The rows of a group lie close to one hidden flat surface of 8 dimensions, which passes through zero. Surfaces can cross.
Known rows, each followed by its group:
[ 22.2  -0.3 -20.7 -27.6 -23.8  -4.2   4.9  66.7 -22.9 -34.0 -24.0  -7.2
  -8.2] -> j_22
[ -4.4  -1.1 -21.8   9.6  18.0   1.9 -33.9 -18.4   9.4  -4.4 -20.2 -20.5
  -3.3] -> j_22
[  7.7   3.1  41.7 -10.5   0.2  14.4   9.2   2.0  -0.3  -5.8  22.6  18.2
   2.1] -> j_22
[-34.0  20.5  33.5   5.6  30.6 -12.4  23.6  -7.6   5.0  11.0  12.5  25.3
 -10.8] -> j_55
[ -3.5   3.5  10.2 -10.7  -9.9  29.4  -6.2  27.4 -17.5 -13.9  12.6 -33.2
  14.1] -> j_265
[-22.3  10.4  13.6  -5.0   2.9   6.7  21.6  29.3  -7.7   2.6   6.4  -5.0
 -12.2] -> j_265
[  0.7 -21.9  -1.5   7.3  13.8  29.7  30.6 -31.4  14.0  13.1 -11.6  21.6
   5.3] -> j_849
[-18.1 -15.3  16.6 -19.7  12.7  44.8 -13.9 -14.3  -9.1 -16.2  24.9   2.1
  -0.8] -> j_55
[ -7.0  -9.1  -3.2  -4.8  -8.7 -15.7 -15.6  -6.8  -8.9 -23.3 -17.5  14.3
  10.7] -> j_952
[ -8.7  -7.4  33.9  26.6 -12.0   6.1  21.4   7.9  18.5   5.1 -12.3  20.2
  -4.3] -> j_849
[-11.9  -4.8  -1.2  19.9   5.0  31.5  -4.9 -14.4  14.9  -0.2 -10.6 -30.4
  19.5] -> j_849
[ -7.3   3.1  -6.0  -3.8 -11.0 -14.3 -16.3   3.6   1.5  -3.2   8.4 -26.1
  -7.4] -> j_22
[ 10.6 -25.9  -6.2 -15.5   5.1   3.1  42.5 -18.6 -34.2   1.8  -6.2   5.9
 -47.3] -> j_949
[ 21.1 -52.8  -8.6 -23.1 -10.6 -10.1  38.1 -43.3 -23.5  -6.3 -29.4 -26.1
 -38.8] -> j_949
[ -6.8  -4.4   6.3  -0.4 -16.0   7.0 -22.7  10.9  19.9 -25.1 -17.7   8.1
  30.6] -> j_265
[  6.8  -0.8  39.5   2.4  -1.7 -24.8  -8.1 -24.5   6.9  17.5   8.1  -1.9
  22.5] -> j_22
[-25.3  28.7   3.7  -5.0 -19.2  -2.0  23.3   9.5 -22.2 -13.1  35.9   3.6
  41.5] -> j_952
[ 12.8 -10.6   1.5 -35.5 -10.1 -23.0   7.0   0.3   4.0   5.4 -21.9 -63.8
  39.2] -> j_265
[33.8  9.4 36.6 17.9  3.4  9.0 15.8 12.1 -8.8  4.2  0.1 34.5  9.7] -> j_849
[ 12.2 -11.5 -12.0   2.1  -5.2   2.2  -8.7 -13.8 -11.8 -13.1 -15.0  -8.8
   3.5] -> j_265
[  7.8   2.3 -13.5  -2.5   5.0  -0.9 -24.6   8.9  -0.6  -3.7   0.5   9.8
  10.7] -> j_949
[-12.0   0.4   2.6   8.7  -8.3   4.8  14.0   7.7  -4.4  -8.6  -8.6  -9.2
  12.6] -> j_949
[  6.9 -14.2 -11.2   4.6 -17.8  19.4  15.3  -4.0   0.5 -22.1 -16.5   8.1
   1.6] -> j_55
[ 14.8 -16.9 -34.9  13.7  -3.1 -12.4  22.2 -15.5 -35.3  22.4 -10.3  28.4
  15.7] -> j_952
[ -3.4  -3.3   7.9  -4.2 -21.7 -30.0  -5.7 -11.6   2.2  -5.0  -2.1 -13.3
   9.5] -> j_952
[-25.7  10.0  -2.9  30.3  16.6  12.5 -12.6  -0.1  25.5  -4.2 -18.2  39.7
  19.5] -> j_949
[ 14.0 -17.7 -31.9 -11.9 -16.3   1.0  -0.7  22.7 -50.9 -30.7 -26.3  -4.8
   6.9] -> j_949
[  6.4  -4.3  16.3  15.4  25.7  34.5  11.1   3.2   1.4 -13.4 -27.2   7.3
   6.0] -> j_55
[-14.4  -2.9  36.0 -19.7   4.2 -38.0 -37.9  -7.6  -7.9  -2.4  12.5 -14.7
 -17.4] -> j_55
[ 10.8  -5.7 -10.8  -6.2   7.6   6.3  -1.2 -14.7   2.8   7.5  10.0  18.1
 -13.0] -> j_949
[ -9.8  32.5  22.9  28.0 -30.1 -23.9 -34.3  35.3  -7.6 -17.7  27.9  -2.2
 -32.6] -> j_265
[-13.0   8.6   1.8  15.5   7.7  -2.2   3.9 -18.4  -1.9  -0.1  17.6  16.8
 -24.1] -> j_952
[ 17.2 -15.3  16.6 -22.2 -30.3 -26.1  15.5  -9.8  -8.9  -3.0  19.2 -20.5
 -58.7] -> j_949
[-20.2 -17.8 -10.9  39.5 -13.6  28.3  -1.8   0.9 -13.9  46.8  17.3 -17.6
   1.8] -> j_22
[-11.9  -2.5  -7.0  -8.2 -17.6  -1.2  -1.0   4.5  -5.8 -12.0  22.9   7.5
 -41.3] -> j_22
[ -3.2  -9.1 -26.4 -36.1   2.7 -33.1  17.7 -45.4  17.2  -9.2  -3.3  21.8
  -5.8] -> j_952
[-10.9  -7.0 -15.3  12.9   5.6  -2.9 -21.9  23.4 -14.3  23.9  -7.7  12.9
  -4.3] -> j_849
[-31.2  35.0  47.2  49.1 -26.8  -3.6   1.8  28.0   6.4 -11.8  17.0 -21.8
 -14.4] -> j_265
[ -1.3   4.5  25.9  11.9   7.5  11.1 -18.5  -4.5   7.9  12.9   5.4 -28.5
  22.9] -> j_22
[ 14.6 -16.4  -7.7 -35.4  -8.0  -5.7  -3.0  22.8  10.7 -11.7 -31.1 -18.1
  26.9] -> j_952
[ -7.1   3.4   1.6  10.5  -4.4 -10.9  -9.6  12.0   2.5  -3.2  -7.7   7.3
  -9.1] -> j_55
[  1.3  -5.5  16.6  16.2 -16.9  14.6  17.5   7.0   5.4 -27.1 -21.6   3.6
   0.9] -> j_55
[ 25.4 -24.1 -23.8 -18.6  10.5 -32.3 -27.2 -31.8   7.2   1.4 -18.7  -6.1
 -39.4] -> j_952
[ 38.0 -13.8 -10.0  19.0 -24.1  19.6   4.3   5.9   2.7 -12.2 -29.3 -18.9
  17.4] -> j_55
[  9.4  -0.4 -17.8   2.0 -22.4 -41.4  14.0 -27.2 -16.7   1.3   0.5 -23.8
  -8.1] -> j_265
[ 41.7 -10.8 -47.3 -33.3  20.1   6.1  -3.4  18.3 -25.5  16.0 -10.0  -4.9
   6.4] -> j_952
[ -3.8  27.1 -41.0  30.5  10.6 -15.8 -17.3  -2.5 -23.4  18.5  11.3 -12.4
  19.4] -> j_849
[ -9.5 -22.4  35.4 -22.0  41.2  28.2   0.5  47.4   9.1   5.4 -56.9 -36.4
  -5.1] -> j_265
[ 12.0 -42.1  14.3 -14.2  21.6  26.7 -18.5 -27.0  50.3  -8.3 -48.2  -1.5
 -15.1] -> j_952
[-11.7   6.3 -21.0  12.2 -17.8  -0.3   9.2  35.8 -36.5 -27.8 -13.1  22.6
   6.6] -> j_949
[ 16.3   3.0   9.0 -30.1   4.7 -46.4  31.8  -8.7  -7.7 -18.7 -35.4 -26.7
  15.3] -> j_55
[  3.2 -25.5  21.4  21.5  23.0  35.9 -44.3 -13.3  34.4 -10.5 -41.9  -1.4
   2.9] -> j_949
[ 11.7  -5.6 -22.2 -14.5   5.2 -22.3  25.8 -43.8   3.7 -11.2  -2.6  28.0
 -11.1] -> j_849
[-27.8  46.8   6.0  23.5  22.7 -23.8  19.0  -0.4  37.5 -17.7 -26.4   5.5
  19.5] -> j_22
[ -2.2   7.5 -12.4  54.1  -4.7 -19.1 -12.1   1.6  -7.4  23.7 -23.0   2.0
  14.7] -> j_849
[-22.3 -19.0  -0.9   6.7 -24.5  35.0 -28.4 -11.3   1.2  -3.4  41.8  25.5
 -23.8] -> j_55
[ -0.5  -1.4   2.1 -10.5 -13.2  10.3 -25.8  23.7  -6.4 -22.7   5.9 -17.1
 -26.8] -> j_22
[ 21.9 -24.0 -12.5 -17.9  -9.5 -20.8 -20.2   6.4 -10.1  25.4 -15.5 -37.0
  18.3] -> j_849
[ 19.1  -1.9  -6.6  -1.3   7.8   2.5  -9.1  -3.3 -10.9   6.3  -2.5  -2.7
   9.8] -> j_849
[  3.9  -8.7  -8.4  -0.4  10.8  -3.1  -0.9 -29.1  31.0   8.4 -11.0  37.6
  15.5] -> j_265

New rows, each followed by its group:
[  6.7   6.7  15.3  30.6   1.8  12.7 -10.8 -14.2   8.8  -1.2   1.2  -3.2
  -0.6] -> j_265
[ 11.1 -10.1   7.9  -1.7   0.9  -6.5 -17.0 -13.4  -0.9   7.6  -2.6  -8.3
   6.4] -> j_22
[-13.9   1.9 -30.4 -48.9   4.8 -12.7  25.5 -13.3 -13.1 -15.1  10.5  -2.4
   7.8] -> j_55
[-11.5  31.1  -9.3  -7.2  23.5   3.2  36.9  -4.4  23.1 -19.8  -2.5  22.2
   7.2] -> j_22
[ -5.0 -17.6  -1.2 -22.4 -12.8 -19.0  -6.3   4.3   3.8  -1.9  -9.4  -5.3
 -13.5] -> j_849
[ -4.6  -6.7 -33.3 -14.9 -16.2 -14.8  14.5 -11.1  -8.7   1.8  18.2   5.8
 -29.3] -> j_22
[ -5.7  16.8   1.8   7.5 -43.4 -69.7   5.9  -2.2  -1.8  -5.3   2.8 -33.0
  -9.1] -> j_265
[  1.7   8.4 -17.1 -35.8  27.4 -64.0 -10.7  18.5 -13.7 -18.3 -47.5 -10.2
  -6.9] -> j_55
[-25.5  14.3  25.1 -11.8 -17.0 -42.7  33.8  20.9  20.1  12.4  -9.3 -36.4
   8.6] -> j_265
[ -5.3 -10.1 -19.3   6.3 -30.8  -2.6  26.2  -0.2 -10.4 -21.0  -6.2  16.5
   0.3] -> j_949
[-33.4  14.2  12.7   6.0 -21.9 -10.0  35.8   9.6  14.4  -3.5   4.7  -4.1
  15.6] -> j_265
[ -3.4  22.0  28.2 -14.7   7.8   6.8 -34.2  17.9  16.1 -62.4  -4.7  -0.2
 -24.5] -> j_22
[-15.3  11.0 -21.1   6.6  19.0   1.3  -6.7 -13.3  17.3 -17.9 -16.8   9.8
 -11.3] -> j_22
[  1.3  -8.3 -12.5  -2.6 -27.6  -3.5  19.4  -6.2  -4.0 -10.8  -5.9 -14.7
  19.9] -> j_949
[-18.5  -0.7 -42.4 -29.0 -23.3 -30.7  36.1   1.9 -28.6  -8.3  17.8  22.1
 -13.5] -> j_265
[-3.6  9.7 -4.9 13.1 -0.8 34.7 37.3 -4.6  7.9 15.8 21.8  3.3 17.2] -> j_55
[-16.2  11.0 -17.8 -41.1  -8.2 -23.8  13.0  33.6  -4.3   7.4  30.1  29.9
 -11.5] -> j_265
[ -1.0   7.1  26.4   2.4  13.0  11.4 -12.9  19.8  -4.6  -0.1  -5.9 -30.5
   6.1] -> j_949
[  2.1   2.8  10.4 -11.8  20.8  11.8  13.7   9.3  -2.7  20.1   4.6 -19.0
  -4.1] -> j_265
[-13.8   7.0   5.5  22.9   4.7  47.7   8.1  21.6 -10.6 -14.0  13.3  34.5
 -10.6] -> j_949
[-14.8   0.1   6.4  -3.0   6.6  13.1   2.7  12.1  19.4  -2.7  -1.9  26.2
   6.1] -> j_265
[ -9.7   5.3   8.9  19.5 -15.4 -18.3  31.2  30.2  -2.5   5.2 -19.3  28.7
   4.8] -> j_22
[  4.3  24.1   0.0  -7.5  11.4 -17.3   6.7  -8.0  13.2   2.7  -4.9 -29.5
  37.4] -> j_22
[-12.0 -14.5 -36.5  12.7 -15.9  -0.3  14.0 -17.4 -31.2 -27.4 -12.2  32.7
 -19.1] -> j_265
[-19.0  25.0  20.2 -27.3 -29.3 -15.6 -11.7  -2.9  10.4 -27.1  57.3 -31.8
 -35.3] -> j_22
[ -3.9  12.3  15.3  -1.7   2.3  24.9  -1.3  27.5   1.2 -17.6   4.0  -9.8
   5.9] -> j_22
[ 15.3 -25.6   7.8   2.1 -45.2 -56.5   3.5   4.6   9.1  18.6 -38.8 -42.9
  21.3] -> j_952
[-22.2 -32.6 -21.2 -30.7 -24.3 -31.1 -13.5   7.3   9.4  26.7 -13.6 -42.3
  -3.5] -> j_849
[ 39.1 -10.9  -4.8 -23.5  -9.6 -15.8 -28.4 -10.3  -9.7   2.2  -6.9 -66.8
  27.7] -> j_265
[ 7.3  7.2  7.3 15.9 13.9 28.6 16.3 -5.7  7.8 23.0 11.6 -1.4 14.7] -> j_55
[ 18.2 -10.9  22.6  17.1  -0.5  17.0 -23.8  33.0 -11.4  11.2 -29.1 -28.1
  35.4] -> j_22
[  1.1   5.2   3.7  -1.1  20.9  26.7  24.8 -10.5   5.3  -1.8   3.4  26.1
   7.0] -> j_22
[ 15.1  11.5  -5.1  -7.6   1.9  -3.8 -33.6  28.8 -10.0  -3.0  13.4   2.3
  -1.3] -> j_949
[  3.7  32.1 -29.4  -8.2 -11.4 -25.0   5.3  58.8 -40.3   1.4  15.8   5.5
  -0.4] -> j_952
[-14.7  -8.8   5.1   2.2   1.1   9.0  20.3   2.7   1.9  -6.4 -21.7  -3.8
   8.2] -> j_265
[ -5.6  10.3  15.7  -5.1  -7.3   2.3   4.3  17.8  13.0  -2.0   4.8 -16.6
   5.0] -> j_952
[-16.1   6.0  -2.0  24.5   8.7 -12.6   7.8  -6.4   6.5   2.6  -4.2  48.5
 -37.9] -> j_265
[-17.3   9.0  13.8  16.1  -3.3  24.3  19.9  15.1  -4.6  -5.5   9.5   9.7
  -3.0] -> j_949
[ -3.1   2.5  13.3  52.7  -3.0  24.2  10.9 -29.4  -2.0 -11.6  -8.8  -6.1
  -1.0] -> j_265
[  0.0  15.5  16.6   6.0   0.9  -8.4   7.6  14.7   7.2  -2.0 -11.6  -3.8
  20.2] -> j_22
[-14.5  -6.9  -1.0   6.4  -1.4 -32.6  24.5  -8.1  -7.6   1.4 -16.3  17.7
 -34.5] -> j_949
[ -4.2  -0.8  68.0  33.2  22.9  27.0 -24.0  36.6  16.7  -7.3 -45.3 -55.4
  -9.9] -> j_265
[ -3.5  38.4 -20.5 -17.3   8.2  17.5  22.4  39.1  11.6 -38.6  -8.6 -23.8
  10.3] -> j_22
[ -0.1  -5.9 -15.2 -30.8  -7.4 -14.3 -19.7  27.2  -6.9 -10.8  -0.1  13.9
  -0.1] -> j_265
[ -2.1   0.3 -12.0   1.4   3.6 -16.9  -7.8  40.2 -49.0 -19.6 -24.8  11.2
  -9.0] -> j_949
[  4.6 -12.3 -42.0  -6.1  25.2  17.3  15.7  -5.4  -3.8 -18.2 -37.1  33.6
  -4.1] -> j_55
[ -1.0   3.1 -11.9  18.2 -32.8  -9.1  -7.1   9.8   9.7   7.7  14.8   1.0
  -6.2] -> j_55
[ -7.8  -8.4 -30.0  -7.2 -11.4  25.6 -31.5  35.8 -52.7 -42.2  10.0  27.3
 -28.0] -> j_265
[ 15.2   5.0  14.6 -26.4   3.5 -23.4  -6.1 -22.9  19.2  25.9  16.4 -52.4
  14.1] -> j_949
[  3.9  17.6   2.1 -23.4  -5.1 -15.6  16.5  -0.7   5.1  -7.1  16.7 -14.3
  11.4] -> j_22
[ -0.5  -2.9 -12.0 -10.6  -6.4 -11.4   0.0   4.4 -10.2   0.7   1.8   1.1
  -5.2] -> j_265
[ -6.4  -4.4   9.3   1.7  -0.1  16.3   8.3   7.9  -4.5 -10.9 -17.2 -23.3
  12.2] -> j_265
[ -1.0  27.9  -9.2   7.0   4.8 -19.0   2.6  14.6  -2.0  14.1  26.0  -0.3
 -47.2] -> j_952
[ 49.0 -35.1 -37.3 -27.2   2.0 -23.5  -9.6   0.8  -0.1  23.2 -40.5 -17.2
  -7.7] -> j_952
[ 18.9  17.9   3.5 -56.2 -31.9 -54.7   2.4  30.6  -8.1 -46.2   6.8  -8.9
 -19.7] -> j_22
[ 8.5  9.7 11.7  3.8 20.4  5.6 14.5 -9.2  7.5 28.2 15.1 -9.6 -7.2] -> j_265
[ 27.7 -14.2 -20.5 -48.1  12.7   8.3  20.5 -49.2   2.4   1.7  15.6 -21.8
  17.9] -> j_849
[ 21.2 -11.0 -28.5 -29.0  -2.6  14.8   6.6   0.6 -16.0   7.3  13.2 -25.9
   6.2] -> j_22
[  5.6  -4.0  30.4 -21.8  -2.3  33.0  -3.1   5.4  -2.2 -24.7  29.3  18.0
 -22.6] -> j_22
[  9.8  -4.8 -29.5  28.3 -31.9 -11.9  -0.8 -33.6 -41.5 -27.3   3.8 -13.6
 -12.2] -> j_265
[-15.4  34.4   0.3  -1.0  25.4  46.1 -35.9  10.9  24.8 -33.3  11.8 -60.0
   5.4] -> j_22
[-30.1   4.5 -39.3  15.9 -26.7 -50.3 -21.8 -35.8   7.7  35.7  22.2 -58.9
 -12.1] -> j_22
[-11.4  10.3   2.8  27.3 -10.5   4.4  -1.5   2.1  -3.2 -13.3  10.3  16.9
 -13.5] -> j_265
[-25.7  -4.0  -0.8   8.4 -11.9   1.7  20.9   8.0  -5.6 -18.6 -18.0  11.2
  -6.1] -> j_265
[ -5.1   6.9  12.9  11.0 -14.4  13.3  -7.2  14.3 -10.4 -12.8   2.6 -26.1
   5.9] -> j_265
[  0.4  12.3  -0.8  13.6   6.1 -30.4 -21.7  -0.4  15.0   7.7   8.9  50.7
 -42.1] -> j_265
[ 10.4  11.2 -11.6   0.3 -15.0 -50.1   6.9 -33.8  23.4  18.9  12.5   7.3
   5.2] -> j_265
[-47.9   4.2  22.0  33.5 -22.9  -3.2  44.7   7.3   6.6 -22.7 -29.0  -4.0
  -0.6] -> j_265
[  8.9   4.2 -16.8 -14.8  36.1 -16.7  -8.0 -58.4  21.4   3.8  -5.3  -8.5
  18.2] -> j_22
[ 14.5 -33.5  -4.4 -11.1  14.7  42.6  -3.4 -16.7  -7.7  -7.9 -23.9   5.9
  49.9] -> j_952
[  9.5  -3.8 -13.0 -14.4  -2.1  28.1 -13.1  -1.2  -0.9  -7.9  14.5   8.2
  27.7] -> j_265
[-15.2  16.5 -23.4  10.0   7.1  12.8  23.0 -13.1  -1.6  38.0  32.8 -23.3
  31.5] -> j_849
[ -0.8  -5.1  19.4  -7.6  12.6  -1.5  16.2 -63.2   8.6  26.3  43.9  18.5
   5.3] -> j_22
[  5.9   8.7  -2.2  38.4   4.0 -23.1 -12.8 -35.4  23.7   4.9   3.7  51.3
 -22.9] -> j_265
[  8.7 -23.5 -18.7  -4.7  -5.6  18.3  -0.6 -15.4 -14.0 -20.4 -23.8 -13.0
  26.0] -> j_265
[ -2.9   0.5 -14.9 -29.8  -4.7   7.2  18.3   3.4  -6.2   6.0  18.9  -0.3
  21.0] -> j_265
[ 5.3 -3.8 13.4 -3.8 -5.8 11.8 -3.3 11.8 -5.9 -3.9  6.3 -1.2 -2.1] -> j_22
[  8.7  -8.3 -13.8  18.8  10.1 -13.8   5.9   8.6  -2.3  13.8 -47.8  16.2
  24.5] -> j_22
[ -8.6 -19.0 -12.2 -31.5   0.6   4.3  20.7  -4.6  13.3  -4.5 -22.8   5.0
  35.4] -> j_265
[ 23.6   6.2  54.4 -36.9  23.3  12.1  56.2 -43.3   6.8   6.9  44.0  53.8
  25.2] -> j_22
[ 32.0 -13.2  14.7 -31.2  12.1  17.2   5.0   3.1 -10.7  -2.5   7.4  12.6
   1.1] -> j_849
[ -8.1 -12.1 -25.3  19.7  -6.7   9.1  38.3   1.1 -11.7  30.6   1.6  24.8
  -1.1] -> j_22
[  6.9  -9.2   0.6 -10.8  23.7  13.0 -19.8 -10.4  22.7  -9.1  -8.3  -0.3
 -30.8] -> j_952
[-14.1  -5.0  16.2  14.8   7.0  16.3  14.5  -3.8  16.5  -3.8 -19.5   3.1
   9.3] -> j_265
[-9.2  5.9  8.8 12.2 -1.1  0.2 24.8 11.1  2.0 -5.4 -8.0 39.2 -5.4] -> j_22
[  6.8  17.3  19.0   4.2   8.8  11.2 -47.0   8.5  31.7   7.6  21.0  -6.8
  12.5] -> j_949
[ 24.3 -38.8   1.9  11.0  -2.4   8.2  15.9  13.3  25.3  37.9 -51.1  -8.1
  -1.9] -> j_952
[-12.3 -15.5  10.6   8.8 -20.8  18.5  11.2  -3.3 -10.4  23.7  33.1   9.9
 -18.5] -> j_22
[21.2 -9.2 11.3 -8.7 10.7 19.2  7.3  4.2 -7.7  2.0 -6.7 12.4 18.1] -> j_22
